The same things were measured in two ways. Each way mixes the same 9 hidden numbers, adds some noise and spreads widely along 5 directions of its own, which tell nothing about the thing.
In the rows, 128 means zero.
Some things both ways: the first way, then the second way.
[108 128  86  68 148 157 147 147 124 111  57  92 147 164]
[ 79 117 139 134 145 112 120  94 162 119 137 133 146 123 124 150 133 116
 116 117]

[112 164 108 178 102 173 114 146 130 140 173 114 156 105]
[122 145 143 136 100  95 150 143 121 105 105 144 121 102  85 128 118 122
 132 135]

[114 133 109 125 138 108 121 110 174 149 100  90  85 103]
[100 104  81 175 179 200 136 125 120 107 161 120 123 172 105 131  72  89
 182 133]

[124 186  53  91 147 143  89 111 151 115 140 102 146  85]
[106 129 171 107 137 134 148  99 150 127 105 151 146  82 128 135 148 145
 117 153]

[122 178 132 186 152 140  93 114 145 151 134  42 142 135]
[140 176  76 180  80  96 144 180 106 150 104 160 136  79 125  98  44  83
 129  92]

[170  51 127 131 147  44 121 124  93  70  68 202  95 197]
[109 113 128 130  99 110 166  69 166 106 145 141  92 131 176 134 166 180
 117 127]

[173 162 133 129 112 132  95  86  94 168 155 130 163 146]
[103 175 154 145  95  51 135  91  88 160 105 136 113 108 160 111  98 135
 122  92]

[139 158 130 171 146 152 136 142 131 144 135 144 119 139]
[102 132 148 178 181 159 125 162 152 106 160 170 178 168  82 127  97 110
 154 106]

[107 135 107  85 121 148 119 124 142 142 113 105 140 116]
[ 74 123 162 162 170 144 119  95 128 107 167 160 141 171 131 142 115 122
 162 101]

[194 201 120 188 100 191 105 116  98 126 194 154 144 170]
[ 54  79  96 150 128 103 195 111 141 138 115 133 201 127 121 163  79  66
 139 106]

[160 217 117 180 148 186 104 133 120 163 205 180 155 110]
[ 91 166 172 192 154 109 144 123 122 125 154 177 169 149 118 101  78 134
 155  94]

[131 152 126 137 132 157 129 134 150 165 144 157 122 117]
[132 123 167 122 151 145 116  87 130 102 139 110  81 132 140 125 175 165
 110 157]

[109 197 159 131 132 178 103 147 117 188 126 104 118 144]
[133 137 166 150 132 102 138 117 113 118 128 144 120 114 149 109 117 127
 135  98]

[184 134 113 147 177 121 129 101 128 141 134 195 148 148]
[105 126 129 131 152 137 106  78 148 118 144 114 103 155 149 114 165 150
  94 144]

[154 141 102 165 195  42 100  95 137 110 104 125 130 122]
[111 149 120 151 139 122  87  96 125 133 151 119  96 159 161 115 130 146
 102 109]

[138 168 135 163 167 141 134 126 123 126 136 190 182 121]
[117 108 137 117 125 102 167 165 140 172  89 137 180 134 117 162 143 125
  95 115]

[141 153 149  71 155 224 137 100 161 202 170 186 186 113]
[133 113 138 135 153 144 158 185 169 131 107 152 168 109  74 151 116 103
 154 123]

[112 140 117 116 154 145 122 107 177 164 138 130 161  82]
[129 159  38 152 105 138 131 118  97 150 112  96  56 102 117 110  62  93
 162 148]

[184 124 160 148 115 112 110  79 159 152 135  72 130 163]
[117 171 104 138 127 133  47  85 114 142 141 101  60 122 166 120 116 136
  99 116]

[105 165 149  56 128 221 176 175 147 159 102 136 116 134]
[ 93  96  86 155 170 164 162 138 145 171 127 121 155  91 107 181  58  61
 184 109]

[ 97 201 130 170 166 144  96 123 167 140 115 107 131 129]
[101 139 143 174 119 102 149  84  79 149 151 120 137 162 217 113  99 176
  79  81]

[140 156 163 193 148 158 158 175 122 146 148 176 133 138]
[148 130 210 122 158 123  97 160 152 122 133 138 129 135 113 153 197 176
  82 115]

[187 117 122 196 153 105 117  77 143 139 158 133 156 142]
[105 173  48 187 101 109 125 142 109 146 132 126 109 137 113 101  47  99
 137 108]

[ 90 202 136  78 122 229 132 112 190 190 126  66 157 111]
[ 83  88 151 141 184 159 125 125 116 156 135 112 186 162 138 174 107 104
 113  98]

[163 113 125 107 157 139 165 143 114 143  83 165 126 171]
[107 149 121 146 140 127 125  98 144 141 139 135 107 112 139 120 127 134
 126 134]

Other things, the second way, with their names:
(591): [102 130  95 161 112 103 109 103 137 100 149 137  99 129 136 119 122  89
 121 108]
(149): [ 90 140  78 140  90  89 134  78 160 150 128 107 101  99 164 142 124 144
  81 124]
(332): [140 181  94 157 108  98  75 131 135 120 136 121  68 141 129  87 116 137
 104 110]
(420): [105 145 152 147 138 103 110 138 131 107 127 137 123 124  68 136 121  99
 141 126]
(64): [131 115 125 142 133 139 137 142 110 113 117 115 141 108 128 130  85 102
 128 111]
(79): [190 141 118 138 115 144 113 170 124 113 121 106  78  79 123 117 141 137
  86 144]
(23): [101 143 136 131 119  72 107 135 161 129 113 142 131 136  92 132 136 111
 122 105]
(600): [105 128 135 158 126 102 162 146 150 120 131 132 126 130  77 159  89 128
 178 103]
(360): [115  71 159 133 194 172 123 141 138 105 149 130 129 138  82 188 153  69
 171 126]
(605): [132 124 170 121 149 116 159 127 110 170 104 107 127 128 125 147 148 153
 115 137]
(384): [118 104 126 151 147 159 108 149 154 104 151 133 159 131 131 153 134 125
  76 114]
(266): [119 115  78 118 134 145 108 131 125 128 110  97 106 155 102 135 134  92
 112 152]
(426): [121 150 107 142 124 122 132 115 103 163 108 131 119 116 154 112  91 112
 133 110]
(521): [160  69 175  96 125 138 107 151 125  89 130  94  94 144 129 195 230 165
  49 133]
(113): [147 144 161 105 134 122 131 122 130 129  95 129  93  78 108 121 149 126
 139 152]
(357): [128  79 133 131 134 139 164 140 133 140 128  96 142 122 150 183 127 143
 100 105]
(522): [151 140 209  97 138  86  90  87 138 115 121 112  64 130 151 122 206 180
 100 121]
(255): [105 122  94 153 136 128  82  89 102 101 156 102  53 142 122 140 119  75
 154 121]
(102): [124  90 137  95 130 118 117 110 154  94 115 107 102 145 118 149 167 120
 118 126]
(33): [138 118 118 106 151 184 124 150 149  93 103 126 135 125  73 116 148 113
 115 190]
(235): [144 160 124 110 106 108 127 154 138 159  76 120 129  55 106 125 119 126
  92 144]
(308): [ 86 113 120 169 168 165  86  84 147  85 188 131 111 162 147 135 132 119
 120 119]
(13): [120 133 209 113 169 147  82  80 146 113 148 130 108 119 153 142 207 179
  76 146]
(446): [131 100 128  66  93  96 119  89 140 138  79  92  93  75 164 162 175 129
  75 131]
(411): [106 120 121 143 106  93 169  80  97 132 122 111  84 111 154 141 113 119
 146 124]
(288): [149 170 153 124  64  80 159 108 132 112 101 151 102  72 163  89 150 193
  73 141]
(272): [110 159 164 157 140 114 128  99 118 150 145 142 122 149 170 115 121 181
 118 100]
(370): [127 160  87 140 108 102 148 121 110 178  98 124  77  62 114 129  95  82
 167 138]
(346): [107 157 116 132 119 123 131 106 108 180 111 129 106 108 150 139 122 142
 116 133]
(507): [124 115  88 146  99 115 153 137 120 125 118 102 103 113 116 152 106 114
 117 128]
(583): [ 80 157 115 180  98  69 143 103 109 149 145 135 112 133 141 145  83 130
 138  83]
(576): [103 112 126 136 123 135 144  90 125 104 136 109 117 126 151 138 129 151
 100 141]
(22): [112 134 130 126 126 120 120  98 148 109 130 128  90 123 120 134 149 135
 127 144]
(249): [136 156 118 145 119 102 125 135 152 136 121 124  99 102 115 117 114 135
 130 117]
(333): [105 116  98 151 151 163 145 138 116 150 130 119 136 143 114 153 104 110
 130 137]
(229): [100  64 137 112 131 110 158 117 118 143 109  92 142 128 138 196 141  97
 108 108]
(597): [ 93 101 104 157 114  93 156 123 142 146 133 125 144  98 140 173 109  88
 113  90]
(167): [102 165 125 148 142 131  93  87 111 122 136 119  94 134 126  99 102 124
 141 138]
(336): [ 84 133  92 180 118 105 138  70 116 154 169 124  98 166 198 132 113 146
 111  91]
(413): [ 78 114 152 161 175 165  72  80 132 104 194 147 108 179 158 165 160 134
 116 104]
(50): [127 138 150 177 100  89 158 141 104  88 136 151 141 109 127 110  95 125
 112  99]
(278): [118  80 138 109 126 125 189 112 134 126 104 111 134  98 126 161 147 117
 124 148]
(388): [103  97 165 125 149 142  79  51 100  81 162  86  78 148 179 150 163 143
  86 123]
(287): [134  88  87  81 133 169 116 133 175 116  94  85 106  85  93 173 157 106
 104 172]
(509): [108 108 171 158 161 162 126  99 120  94 167 151 132 134 166 143 126 139
 132 102]
(335): [120 111  58 142 150 162 114 122 159 105 142  77  60 148  71 145 113 100
 168 156]
(568): [112 123 108 122 105 125 107  80 141  95 134 126  70 112 144 137 161 126
 112 143]
(247): [128 108 126 133 138 167 134 131 117  94 134 114 113 170 116 138 130 147
 128 139]
(299): [146 159 132 111  94 104 142 104 136 137  99 127  77  64 146 116 148 162
 109 148]
(548): [113  96 137 129 129 112 139 124 127 134 123 121 138 140 146 161 142 123
  99 103]
(429): [137 148 106 141 106 105 111  92 142 101 142 121  35 103 127 120 143 127
 148 133]

Some of these things the first way, each followed by its name:
[139 128 127 166 124 153 127 110 159 151 160 126 147 127] | (507)
[113 115 133 119 124 164 173 139 163 149  93 118 131 131] | (333)
[178 135 128 171 133 138  97 106 119 149 166 112 158 161] | (591)
[117 140 186 169 173 201 170 155 167 191 135 145 118 134] | (79)
[ 81 124 133  83 136 192 170 146 172 115  85 106 141 133] | (287)
[112 165 152 202 121 111 130 180 109 101  86 103  98 164] | (548)
[ 54 144 148 117 111 167 151 200 139 121  51  52  60 154] | (509)
[186 132 105 134 147 106 122  88 147 130 166 174 162  95] | (346)
[106 163 166 104 142 137 119 154 106 176  99 157 138 147] | (522)
[132 204  97 185 109 133  50 123 128 143 168  57 198 131] | (23)
[105 178 138 123 160 164 128 108 148 155 122 103 107 114] | (64)
[113  89 113 107 114 112 136 141 163 122  75  50 125 135] | (413)
[151 107 161 156  94 143 116 156 114 160 142 138 127 170] | (429)
[135 129 175  96 126 192 141  98 178 187 135 143 132 145] | (357)
[ 66 164 159 109  86 235 147 203 128 172 118 139 146 137] | (411)
[149 109 107 141 147 113 127 124 149 122  97  90 102 153] | (308)
[126 101 173 175 117 168 145 111 190 174 175 141 168 102] | (521)
[158 161 101 178  97 164 124 134 117 161 184 107 159 119] | (420)
[154 104 145 183 143 111 137 140  93  90  88 158  96 199] | (288)
[169 123 142 118 123 191 145 127 121 165 132 123 155 188] | (597)
[144 147 130 117 157 110 117 108 139 150 113 161 131 137] | (272)
[133 110 155 164 100 161 136 156 126 114 138 135 134 165] | (568)
[132 167  82 112 173 135 107  92 155 143 156 144 169  74] | (167)
[104 146 132 147 159 191 176 141 152 130 122 168 136 109] | (33)
[166 154 132 141 102 161 118 125 122 162 162 155 108 143] | (278)
